All rows are made from the same 14 directions, up to rounding. Whole rows:
[[-14 -12  11 -25   2  24  -6  29   6 -22  14  11  23 -13  -7 -30  13 -35
   26  26  15  -1  -7  -6 -18  13  30 -17]
 [-18 -10 -45 -24  17  13   9  35  -6 -21  15  -7   0   2  29   6  17 -30
   36  45   7 -41 -54   4   4  10   1 -32]
 [  2  15  35 -27 -20  -8  -1   1   9  30 -27  37   4 -10  -6   7 -23  21
   26  13  45   1  15 -41  -9   9 -46 -17]
 [-30   0  -2 -19  13 -24   3 -23  25 -21 -11 -11  46   9 -28 -22  -4  12
   31  14  -4   5  19 -16  33  39  23   1]
 [-26  17  28 -24  22  37   5   9  34  -9 -18  22   2 -23 -29  13  36  -7
  -13   3  11  51   6 -32  36  18  -5 -28]
 [-25  30  10 -17  -2   1  -5  16  19  -9 -19   1  17  16 -30 -17   1  13
   16  -7   2   8   9  -6  30  -2  23 -14]
 [  7  17 -13 -15  23 -28  -3 -36  -4   8  -1   8 -14 -10   7 -14 -15  25
   -8   7 -10  45  10 -16  33 -10 -41  19]
 [ 36  32 -23  19 -11   8  -1  45 -11   9  27 -20 -40 -11 -19 -10   9   9
  -27   1 -14  -9 -22  33 -37 -66  28 -39]
 [-21  31  20  -8 -13   8 -42  40  18 -23 -46  16   6   2 -18   6   1  12
    4   2  15   7  -3  -4  31  25   5   5]
 [-42 -20  16  -9  31  12  29   7  -5  18  37  24 -15  36  18  22  14 -39
   51 -25  45 -15 -11  -5  30  13 -28 -33]
 [ 38 -12 -18  31 -19  -9 -32 -13 -17  17  23   4 -26 -26  37  -9   2 -14
  -11  -4  -2  -3  -8  24 -30  -3 -21  14]
 [ -9   7 -33 -16   5 -19 -40  -9 -10 -23 -18   1  -1  -3  30  -7  -5  -3
    8  17 -12  -4 -19  -6  23  36  -7  20]
 [-42 -30 -17  22  -4  -6  14 -25  17  -5 -28 -10  16  17  16  32  -7  23
   -1 -15  -4 -20  -3  30  33   2  -6  47]
 [  4 -13   4 -13 -25  21 -24  -4 -11   6  17  28  11 -28  11 -59  -2 -12
    4  -5  19  19  13  17 -47 -17  35   4]
 [ 32 -28 -17  45 -17 -21 -25   1 -20 -16  -3 -17  24   8  25   0 -20  12
    5  11   0 -28  -4  41 -10  37  -5  42]
 [ 11 -17  28  16 -40  38 -34  10 -19   2 -25  31  24   6  32 -11  -2  -9
   -2 -31  27   1  14  19 -19  30   8  28]
 [-12  34  35 -33   0   1   2  28   7  11 -10  16 -38  -3 -24  11  -9  -6
   -7   1   3   7   0 -37  -8 -43 -14 -15]]

The start of a row, then its end:
[-45   2 -12  -1 -23  14   7  30  36  -2 -21  -2  -2  -9 -11   7   5  12
   7   9   4 -26 -21] -> [ 31   3 -52  17   5]
[ -2 -45  16  14  15  17  26 -45  17 -16   1  -6  51 -18 -12 -16  10   4
 -22   2 -14  46  35] -> [ 7  7 20 15 41]
[-28   5 -37 -14   1 -35 -38 -19  14 -29 -22 -15   8  -5  21 -17  -8  -3
  13  23 -34  -9 -15] -> [ 1 35 17 -1 46]
[-36  23 -25 -18  29 -10  24  -6  19 -22  -2 -40 -18  15 -28  13  15  -3
 -24  -4 -58  -2 -13] -> [-10  31 -34  37  -4]
[ 41  -3  19 -18 -26 -10 -36  29 -24  -9  -5  13  -3 -24  18 -18 -28 -24
   8  45   7 -23  -9] -> [-25 -61  11 -14  16]
[ 24 -16  21  25 -14  14  48  -4   6  32 -14  -6  14  13   3  59   5  10
   1  -4  17 -33   4] -> [-17 -11  19 -39 -25]
[  4   9  -2   1 -27 -19 -36  25  -4   0  -2   0 -30 -15  -5  14  -9  -8
  -1   9   6 -44 -17] -> [ -2 -47   3  19 -14]
[ 32  25   1  15   4 -12  19  18 -30   6  14 -20  17  57  -6 -33 -27  24
  17 -21  -8   0  15] -> [ 24  20 -30   2   4]
[ 16  11 -11  37 -13 -24  17 -21  13  33 -14  -4  -1  -1 -16  20 -15  69
  -9 -13  16   6  16] -> [ 26  16 -19 -31  -3]
[-43 -41 -15 -34  16 -22   4 -44   0   7  31  20 -10 -22  23  -9  -7 -29
  31  16  19 -13  -6] -> [-19 -22   9  -3   2]
[-49   4 -50   9  19 -27 -34  -1  26 -30 -11 -14 -33 -20  -1  27  15  11
 -12  13 -17  -5 -35] -> [28 43  6  8 17]
[  6   1  -1 -29 -30   6 -23  24  -6  -8 -25  16  13 -23   3  -8 -14   3
  12  37  21 -29 -13] -> [-18 -47  17  16 -15]
[ 47  -9   2  46  -2 -12   5 -16 -16  24  29  -6  -5   1  -2   6   0  15
 -10 -20  11   7  17] -> [ 21 -16  13 -13 -14]
[ 15 -34  23  34  10  -3  14 -12  18   3  20   5   3 -42 -41  21   8  21
 -23  14  28  25  21] -> [ 11 -29  20   3 -12]
[-45  -7   2   8  -6 -22   8 -45   5  26   5  11  -9  19 -23   7 -12  32
   2 -59  22  -6  30] -> [15  0 -6 37 -9]
[  0 -15  18 -10  13  18  12 -36  11  -7 -15   9  15 -29 -13   4  11   8
 -37   2  -9  49  24] -> [-24   1  17   2  15]
[ 17  22 -11  -2 -17  -6  -2  -9 -33  18 -12 -11  -5  50  30  12 -10  -4
   7 -38 -15 -39  -3] -> [-15   2  15  -1 -12]
[-35   9  10  19 -14   1  -1   8  43   1 -26  -1  16  -1 -50  40  22  30
   8 -15  29 -20   8] -> [  5  17  42  32 -47]
[ -2 -31  20  23  17  22  40  -5  12 -18  -8 -19  36  11 -13  16   6   5
 -21   0 -16  19  15] -> [13 20  2  2 35]
[ 17  32  -1  -1  -7 -34 -19  12   2 -22  -4 -38  -2   5 -38 -22 -16   6
 -17  10 -49 -11   8] -> [ -6 -16 -19  43  11]
[-22 -15   3  -2  11  -9  33  11  33 -13 -14 -20   3 -15 -35  55   6   8
  -3  39   0 -32 -15] -> [-20  -7  12   1 -20]
[-29   2   0  15   4  -1  26  25  31   3  11  -2  26  16 -23 -34  -7  27
  38   5  19  13   6] -> [ 51  43 -56  -5  12]
[ 34  21  -3 -19  -5 -32  22  -2  25   8 -22 -19  -6 -46 -37  25 -16  35
 -18  69 -17  -8  -5] -> [-49 -32 -16 -32 -24]
[ 31 -21 -21  29 -12   3  12 -19 -12  -5 -23 -14  48   9  17   4 -11  40
  -6   8   1  -5   7] -> [25  5 34 -7 21]
[ -9 -23  17  -4  35 -22  15   2  15 -14  42  -8  -4 -15 -26  -3   3 -30
  19  33   1   6   2] -> [-14  -5   6  -5  -4]
[-27   6  10 -16 -27   9 -11   2  25  10 -24   7 -20 -19   7  14   6 -20
  -9  -3 -15 -18  -8] -> [-18 -15 -30  -2  13]
[  7 -32   8   1  17  24  12  -3 -22  -1  37  20   6 -12  -1 -22   4  -7
  -5  -4  30  28  10] -> [ 18 -29   2  22 -11]
[  9  -7 -11  33   2 -13  -7   0  13  18  19  15 -23 -40 -24  18   7  39
  -8   9  44  15  -1] -> [ 31 -12   3 -12 -33]
[-22 -49   1  11  15   2  -9 -19   7  -2  33  18 -27 -42   7  24  20 -31
  -8   6  24   2  -9] -> [  6 -28  24   1  -2]
[  8   3 -30  12 -18   2  42 -36  43  13 -25 -36  38 -22 -23  10  19  39
 -19  16 -34  -7   8] -> [ -2   2 -11  14 -19]
[ 13 -15   2   3 -13  19  49 -29  16  20  -5 -14  44   4   9 -15   5   4
   5   1 -19   4  18] -> [ -4   2 -22 -12  10]
[ 36 -17   3  37 -48  23  -1   0  19  29  -5   0   4 -42   7  21  22  -2
 -17   4   9 -24  -1] -> [ 11 -54   3  -4 -22]
[ 53 -10 -14  23   4 -26  38  -1 -11  16  18 -24  -6 -15 -12  19 -23  37
 -14  40  -1 -15  -5] -> [  7 -37 -27 -30 -10]
[  3  37  -3 -15 -23   4 -27 -16  13  14 -31  12  -6 -13   9 -15   7   9
 -12 -15 -15  23   8] -> [-19  17  -7 -12   2]
[ 46   8  -3  44   1   4  -8   1   4  22  14   6 -20 -29  -6  22  22  21
 -21  -3  20  27   1] -> [ 17   3  17 -35 -32]
[-20  -9 -13  16   1   0 -28   0   5  -4  -4  12 -30 -16  19  21  10  -4
 -13  -8   7   4 -17] -> [ 22  14   3 -14  20]
[ 34 -30  30  35 -11  11  -7  12  -5   4  30  16   4 -34 -12 -30  -9   3
 -16   6  24  33  22] -> [ 38 -44 -25   2  26]
[ -2  18  -8 -15 -24  14 -13  29 -16  14 -24  30 -11   0  15  -8 -20  32
   7   2  36  -5 -14] -> [ 16 -10 -30 -11  -5]
[-23 -18  11  17  31 -17  30  -5  17   2  49 -16 -27  -3 -40  11   9 -12
  -6 -10  -5   5   7] -> [ 14  -6 -34  20 -11]
[-39 -14   6   2   0  27 -12 -21  29  -2  -9  23   8 -23   2  -5  28  -7
  -7 -21  11  36  11] -> [12 26 10  9 12]
[  7 -26  27 -12  29  -6  36 -44   8   5  42  -6   9 -21 -26 -24   5 -24
 -11   4 -18  40  35] -> [-30 -23 -10  10   1]
[  8 -21  17 -15  12  19  51  -4  -8  12 -17   9  23  16  20  39  -7   2
  14  21  21 -11  -3] -> [-35   8  22 -53  -6]
[ 50   7 -11  14  15  11  -5  -4 -17 -12  12 -25  -2  -5   4  21  35 -26
 -28   3 -29   2  -8] -> [-24  -7  59   8 -38]
[ 37  -4 -26  20  33 -13  -1 -23 -10 -22  26 -29  16  -9 -15  -5  22   3
 -17  13 -22  24   5] -> [  1  10  57  19 -24]
[  0  24  42  14 -20  20 -12  61  18  -2 -26  23  13   3 -31 -16 -14  32
  10   3  36  24  12] -> [ 30  18 -35 -13  14]
[ 19 -20  25  17  -2  14  31  22   5  -2  21 -17   1 -10 -24   5   0 -13
 -18  14 -11  -6   4] -> [  9 -41 -38  14   5]
[-40  20  23 -10  18  14  10  29  18  -6   4   1 -20  28  -8  -2  10 -27
   8 -22 -15  16  -4] -> [  3  48 -49  -8  17]
[-18  -8  48   5   3 -31 -13  15  30   4   5  20 -11 -17 -28  10 -17  -7
  30  21  33   3  14] -> [-13   4   3 -39  16]
[  8 -17   7   1  49  11  26  27 -51  -5  48  19 -37  14 -16  15 -12  12
 -16  -6  46  21  -8] -> [ 20 -22 -12   9 -31]
[  4 -21  -9  23 -17   2 -38 -16  13 -17  -6  -6   3 -34  14   2  19 -21
 -22   3 -21   0  -2] -> [ 12 -14  31  15  29]
[ 10  15  -6   6   3  39 -10  56 -15 -16 -10   4 -14  13  31  -3   9 -15
  -9   5  -6  11 -32] -> [ 28  27 -33 -24  21]
[-34  11  -2  -9  11 -23 -48  23  12 -19  -7  20 -36 -16   6   4  -6  -9
  12  16  12   9 -21] -> [  6  30  -1 -26  27]
[ 29  -6  39  32  -8  -4 -14  44 -19 -26 -14 -12   5  16 -39  39 -17  14
 -22   1  15 -27   8] -> [  5 -35  45  29  -1]
[ 44  -7 -17  18 -27  10 -29  -8  -5   0  -3   5  26 -33  20 -35   5   8
  -6  17   1  15   4] -> [ 20 -23  20   1   8]
[-15  -5   2   8  14   4  11 -19 -12   6 -31  15 -28   5   5  53 -12  43
 -45 -24  11  22   2] -> [  4  21  -5 -27  25]
[-40 -31 -26  -3  21 -14   7  -8   5 -31   2  -6  27   4  -4 -14 -13  19
  18  21   9  -1  -6] -> [33 21  7 22 30]
[-15  -5  -7 -25   4  -5   5  10  11 -10  39 -11  29   5 -11 -48  13 -45
  57  21   0 -25  -4] -> [-10 -14  11  41 -38]
[ 28   5   5  23 -20  45 -19  28 -14  -2 -21   8  -6  -2  25  19  22  -8
 -30 -18   1   5 -13] -> [16 -3 13 -6  1]
[-11 -15  23   0 -13 -18 -17  17  17  -8  -8   1 -25 -28  -8  28 -11 -21
  -6  28  -3 -27 -11] -> [-14 -34  -9 -12  26]
[ 19 -10  20  26  -3 -52  -2 -35  25  17  22 -15  23  -3 -21  -1  -4  -8
  38   7   2 -14  31] -> [-21   2  51 -22  -9]
[ -9  -4   2 -11 -12   7 -13   0  12  -2 -32  11  -4 -17  29  18  -2 -10
  -4  19  -6  -3 -14] -> [-15   9   1 -39  33]
[ 41  15  -5  27 -31 -40 -33   0   3   1  21 -28   5 -16 -31 -36 -10   6
   0   5 -20 -21  17] -> [ 14 -49   2  45 -12]
[ 14   5 -35 -25 -16  -3  13 -29   1  22 -15  -9 -25 -33  31  21   3  -3
 -23  25 -31 -23 -24] -> [-34 -34 -26 -24 -10]
[-23 -20 -21 -14  -7 -21  34 -34  19  23   5 -15   4   4  22  20  -1 -18
  33  13 -12 -51 -12] -> [-23  -6  -6 -21  -7]
[ -9 -26  14   5  17   0  33  11  -5 -13  16 -10  12  10 -37  15  -9  11
  -4   6  15 -12   7] -> [  9 -25   2  36 -13]
[-47  -5   1 -38  31  -9 -12  27  -9 -36   8  12 -16   5  -9 -13 -18 -14
  13  22   9   4 -17] -> [ -1   8 -14  19  21]
[  8 -28  -4  23  35 -21  15  14   9 -11  53 -12  -3 -18 -23   6  10 -13
  24  39  21  -3 -10] -> [ 16  -6  20  -8 -26]
[ 28  -9 -18  -4  17  51   7  17 -50 -22   7  -4  -9   6  14  18  23 -11
 -49 -12  -6   5 -20] -> [  4 -32  25  46 -32]
[ 17 -11  11   1  16   2 -15  25 -22 -19   9  12 -14 -13  -1  10  -8  -5
 -10  23  20   9 -10] -> [  0 -18  19  -8   3]
[  1  25 -18 -22   2  15  29  34 -33   3  -5  -6 -17  29 -23  21 -12  35
 -14  -8  16 -31 -18] -> [  0 -31 -26  45 -60]
[ 36   8  -6  -4 -12 -14   8  -9 -33  26  14  -3 -13  19  38 -31 -32  -4
   5  -6 -19  -5   2] -> [  1 -16 -55 -35  31]
[ 33  -8  -7  14   9 -58  19  -3  12  12  42 -28  -9 -18 -13 -13 -24  -2
  27  53 -14 -20  -2] -> [ -2 -22 -32 -39   6]
[ 28  31 -22  37  -3 -39   3  13   2  17  13 -26 -14  17 -21   3 -12  42
   9  -3  -1 -15  -2] -> [ 31  16 -23 -13 -22]
[-46 -10 -12  -9  14  -9   4 -24  15  -8 -30  -1 -32  -7  13  49  -2   5
 -30  -2 -22  -1 -16] -> [-10  27 -14 -23  42]
[  5  23 -15   0 -13  -5   8   4   3  23  -3 -12 -33   5  14  16   1  -4
  -7  -7 -23 -23 -17] -> [ -5  -3 -46 -20  -7]
[ 11 -14  -1  -1  42  -1  29  27 -14   0  46  10   2  10   3 -10  -3  -7
  41  33  39  13 -14] -> [ 10  19   0 -41 -25]
[ 15 -15  13  11   2   6  23   9  -6 -11  -4 -14  39  30  20 -27 -21  -5
  15  11 -19   7   9] -> [ 18  24 -25 -28  60]
[ 16  19   2 -10 -13 -15 -40 -33  -9  17 -22  29 -19 -21  28 -15 -15  15
 -15 -11   1  37  14] -> [-18  10   4 -42  31]
[ 21   7  -8  -5 -29 -40 -55 -43   3   9 -10  13  -9 -49   8 -38 -22  13
 -14  11 -13  21  20] -> [-11 -32   3  -5  35]
[-42  -9  30  35  17   9 -10  52  12 -22  14   7 -17  26 -22   9   2  -8
   7 -27  23  10  -2] -> [ 56  38 -26  10  32]
[-28  10   6 -45   6  21   7   2  15 -21  -7  -6  28   4 -18 -26  18 -29
  11   6 -21   3   4] -> [-34   3  11  48 -21]
[ 32  16  -3 -13  -3 -46  12 -25 -11   5  -1 -28  -4  -1 -22  -5 -33  21
 -16  18 -35 -13  15] -> [-33 -34 -16   6   4]
[ 38 -28   2  13 -19  36  -9  -6 -39  17   5  24 -18 -20  47  11   3 -14
 -34 -13  15   4  -7] -> [  8 -51   3 -14   9]
[-31 -13 -24 -34  25  10  17 -72  -4   9   4  14 -14 -20  16  -8  12   3
 -37 -24 -20  47  12] -> [-20   8 -14  12  10]
[ 16  19  32  27 -42 -30 -49 -16  13  24 -12  14   1  -3  -3 -25 -17   8
  11 -32   4   7  36] -> [  5  -1   6 -15  30]
